There are 5 ways to turn a row about zero (a turn may also mirror it). The second row of each pair is the first, turned, with some noise. The first 45 pairs use one turn. New pairs use 3 turns, one after the other, and a turn may come again.
In the rows, 128 means zero.
Known pairs, each followed by its turns in order:
[165 123 114 158 147 140 136 106]
[116 153  86 128 133 108 146 115] -> Fup

[162 155 142 114 101 111 128 133]
[101 124 151 109 110 121 123  94] -> Fup

[128 122  73 132 207 152 109 155]
[128  53 158 126 137 150  73 100] -> Dukel

[128 113 172 145 122  88 114 145]
[ 97 169 126 114 163 114 125 112] -> leval

[154  95 128 167  49  56 170 131]
[158  73 133 127 132 152 230  90] -> Kabi

[138 162 136 127 184 128 149 150]
[134 124 144 114 134  64 101 135] -> Kabi

[106 139  73 144 198 100 141 128]
[127 110 172 113 104 142  54 101] -> Dukel

[ 62 130 126 143 109 146 122 103]
[106 162 153 125 134 184 140 136] -> Dukel

[ 67 124 131 146 121 121 133 164]
[161 115 138 134 152 134  76 158] -> Fup

[100 160 139 122 140 104 113 129]
[130 136 148 100 155 130 111 155] -> leval

[158 125 194 115 152 189 111 131]
[ 70  76 144 118 141 119  95 171] -> vuri

[126 141 136 128 129  98 140 159]
[122 116 139 125 106  97 146 125] -> Kabi

[141  99 120 145 151 101 112 121]
[123 124 148  97 149 102 105 126] -> Dukel

[109 122 128 179  82 121 165 106]
[120 107 106 175 147  98  82 108] -> Fup

[116 115 157 141 146 136 188  98]
[139 124 127 135 150 113  58 108] -> vuri

[126 181  96 143 129  49 145 116]
[162  96 121  59  91 103 166 146] -> Kabi

[104 132  98 120 111 150 129 190]
[166 141 160 110 124  94  96 166] -> Fup

[138 104 100 109 146 108 161 146]
[142 115 185 118 122 128 133 120] -> Kabi

[157 120 121 123 101  99 110 202]
[ 91 102  59 113 119 104 114 128] -> Dukel

[101 143 102 207 133 116 122 148]
[144 151 193  99 107  90 142 107] -> leval

[103 131  85  98 141  98 127 164]
[120 120 171 110  70 122 123 137] -> Kabi

[116 106 178 132 117 147 103 123]
[109 163 101 165 141 129 136 114] -> Kabi

[186 152 135  52  77 141 113 123]
[190 105  66 126 107 120 174 161] -> Dukel

[ 86 142 122 139 150  74 117 132]
[162 117 111 140 137 103 165  86] -> vuri

[108 149  86 111 127 133 131 148]
[131 140 114 129 142 169 155 113] -> vuri

[164 115 146 104 128 134 128 113]
[161 119 122 129 144 101 148 131] -> Dukel

[124 187 175 124  49 130 140 137]
[ 97 165 165 195 140 121  81 171] -> leval

[ 96 146  64 137 152 153 130 169]
[153  86 154  99  88  88 155 158] -> leval

[133 105 155 127 128  97 103 142]
[ 91 150 116 109 149 125 132 116] -> leval

[100  65 206 151 144  99 134 120]
[119 163  93 116 191  95 104  62] -> leval

[118 132 166 122 131 134 153 127]
[137 129 121 151 164 116 116 129] -> leval

[ 84 129 207 119 126 177  82 162]
[166  67 113  80  84 169  99 171] -> Fup

[126 122  99 136 122 128 110 163]
[125 129 106 136 102 148 155 134] -> vuri

[140 106 133 166 106  49 139 167]
[108 215 122 110 130  96 161 125] -> leval

[130 128 139 143 101 111 127 139]
[108 149 108 123 124 117 130 140] -> Dukel

[ 72 144 125 130 111  90 134 125]
[147 147 128 160 146 110 151  79] -> vuri

[130 189 122 178 121 115 131 122]
[ 95 137 155 147  77 118 116 167] -> Dukel

[123 164 133 142 128 133 139 125]
[116 137 110 121 155 118 128 118] -> vuri

[150 144 137 110 123 133 103 143]
[114 125 124 151 126 118 129 164] -> Kabi

[176 142 103  99 147 204 130 114]
[118 172 107 120  58 104 173 148] -> Fup

[148 207 130 136 145 156 109  99]
[136 167 107 126  65 159 122  81] -> Fup

[134  83 101  89 119 146 130 166]
[136 119 140 158  99 185 131 153] -> vuri

[165 123 131 207 138  84 162 150]
[162 146  52 125 104  76 101 148] -> vuri

[115 146 123 120 106 206 150  94]
[132 128 102 171  54 107 120 153] -> Fup

[ 96  76 126 167 106 181 133 113]
[131 137 110 154 144 182 101  69] -> Kabi

New pairs. What belongs after each?
[121 176 155 128 101 146  91 138]
[124 128 101 164 110  98  80 131] -> vuri Fup Kabi

[111 139 110 137 128  76 129 157]
[152 120 150 144 102  99  96 158] -> Dukel Kabi Fup

[129 143 122 126 122 134 161 114]
[118 125 133 133 104 126 156 125] -> Kabi Kabi Dukel

[207 118 105 132 145  95  62 137]
[ 64 137  99 133  88 141  50 136] -> vuri leval Dukel

[126 111 171  49 139 130 182 178]
[139 177 123  82 137 214 177 104] -> Kabi leval Fup

[134 128 102 130 177 117 196 148]
[185 119 104 135  90 137 169 160] -> leval Dukel Kabi

[140 134 148 153 130 143  99 150]
[125 142 148 129 112 147 130  94] -> Dukel vuri leval

[128 138 150 128 115 110  89  76]
[109 126 116 121  69 118 159 147] -> Kabi Fup Dukel

[161  49 141 170 164 141 104 125]
[138 160 129  84 174  61 132  80] -> vuri Fup Dukel

[115 195 122 126 120 107 162 125]
[117 147 131 150 143  77 136  80] -> Kabi Fup Kabi

[137 136 115 134 109 127 145 163]
[146 132 145 105 113 136 117 155] -> Kabi leval Dukel

[ 49 127 130 148 153 128 170 137]
[ 92 130  92 170 168 119  74 141] -> Dukel Dukel vuri

[110 117  73 123 207 148 188 137]
[ 81 137 163  81 173 121 198 162] -> Fup Fup vuri

[134 118 148 114 123  98 104 130]
[142 139  87 111 128 129 120 118] -> Kabi Kabi leval

[174 128 150 131 124 110 126  84]
[177 112 141 137 127 159 159 129] -> Fup Kabi Dukel

[127 133 119 124 107 175 137 136]
[127 123 141 127 126 131 109  84] -> vuri vuri vuri

[121 118  99  86 100 173  95 119]
[182 146  93 140 139 113 144  88] -> Fup Kabi leval

[128 112 105 129  93 124 154 133]
[131 112 173 138 118 136 137 126] -> Kabi Kabi Dukel

[199 140  92 191  94 133 135 104]
[120 135  31 165 120 158 106 100] -> Fup Fup Fup

[142 110  58 126 129  60 145 137]
[188 167 136 109 111 142 190 138] -> Kabi Dukel leval

[ 63 144 158 119 132 130 149 114]
[115 162  79 105 130 171 104 128] -> vuri vuri leval

[126 132 126 134 123  49 102 111]
[172 158 135 140 180 150  97 147] -> Fup leval Kabi

[113 102 119 151 185 140  53 165]
[145 142 152 168  71 157 188  94] -> leval Kabi Dukel

[152 173 153 134 207 126 129 207]
[133 113 106 124  75  26 160 131] -> vuri vuri Fup

[ 92 144 126 111 116  49  85  91]
[109 124  99 193 129 127 199 109] -> leval Kabi vuri

[128 120 159  49 124 105  88  93]
[163 109 119  75 204 133 139 115] -> vuri vuri Fup

[188 119 120 119 142 123 125  95]
[124 171 137 165 116 137 103 155] -> Dukel leval Fup

[127 130 126 116 117 148  72 154]
[ 85 119 103 137 110 109 111  99] -> Dukel Fup Dukel

[103 106 170  96 134 118  74 138]
[201 137 145 111 147 125  99 129] -> Fup Dukel Kabi

[130 199 173 129 114 134 111  49]
[ 76  65 130 194  97 120 123  84] -> Fup Dukel Dukel

[122 102  57 108 207  73 180 118]
[146 183 187 126 120 154  22 127] -> Dukel Fup vuri

[129  93 103 123 125 131 153 124]
[149 136 131 127 138  88 127 113] -> leval Fup vuri

[170 129 114 119 112 117 139 121]
[117 126 112 137  86 139 142 137] -> Kabi vuri vuri

[131 114 133 123 160 129 125  67]
[155 122 165 150 149  97 145 158] -> vuri Kabi leval

[134 131 129  49 110  55 118 107]
[184 164 177 142  61 154 102 120] -> Kabi Dukel leval

[207 116 105 132 112 130 125 144]
[123 136 109 128 161 171  74 166] -> vuri Dukel Dukel

[116 137 137  74 129 139 136 135]
[138 155 138 151  97 160 133 118] -> vuri vuri Kabi

[130 152 141 177 123 128 137  77]
[122 100 127  60 110 137 131 139] -> Kabi Kabi Fup

[136 108  92 128 139 125 117 116]
[151 110 101 117 121 109 113 123] -> Dukel leval leval

[145 110  70 124 122 112  99 152]
[147 105 167 143  81 136 145 151] -> leval Dukel leval

[107 127 134 152  80  49 149 159]
[ 86 165  63 140 166 133 121 176] -> leval Fup Kabi

[114 136 138 109 137 135 112 120]
[126 146 121 134 140 137 151 123] -> vuri leval Fup

[129 127 126 137  49 163 100 126]
[161 154 171 144 117 158 154  74] -> vuri Kabi vuri

[105 112 135 136  93 118 135 194]
[173 126 115 111  96 124 135 180] -> vuri Fup Kabi

[ 88 116 138 138  81  97  89  79]
[ 61 136 143 172 158 121 163 152] -> Dukel Fup vuri

[120 180 112 120 118 133 131  97]
[124 136 119 153 178 118 123 159] -> leval Dukel Fup

[114 131  98 133  82  49 128 159]
[160  79 173 126 111  89  91 173] -> Dukel Kabi Fup

[138 123 117 122  88 152 143 126]
[ 98 125 131 104 156 139 135 134] -> Dukel Dukel Dukel

[135 153 162 115 103 168 118 106]
[116  81 131 112 121 148 109 161] -> Dukel vuri Dukel

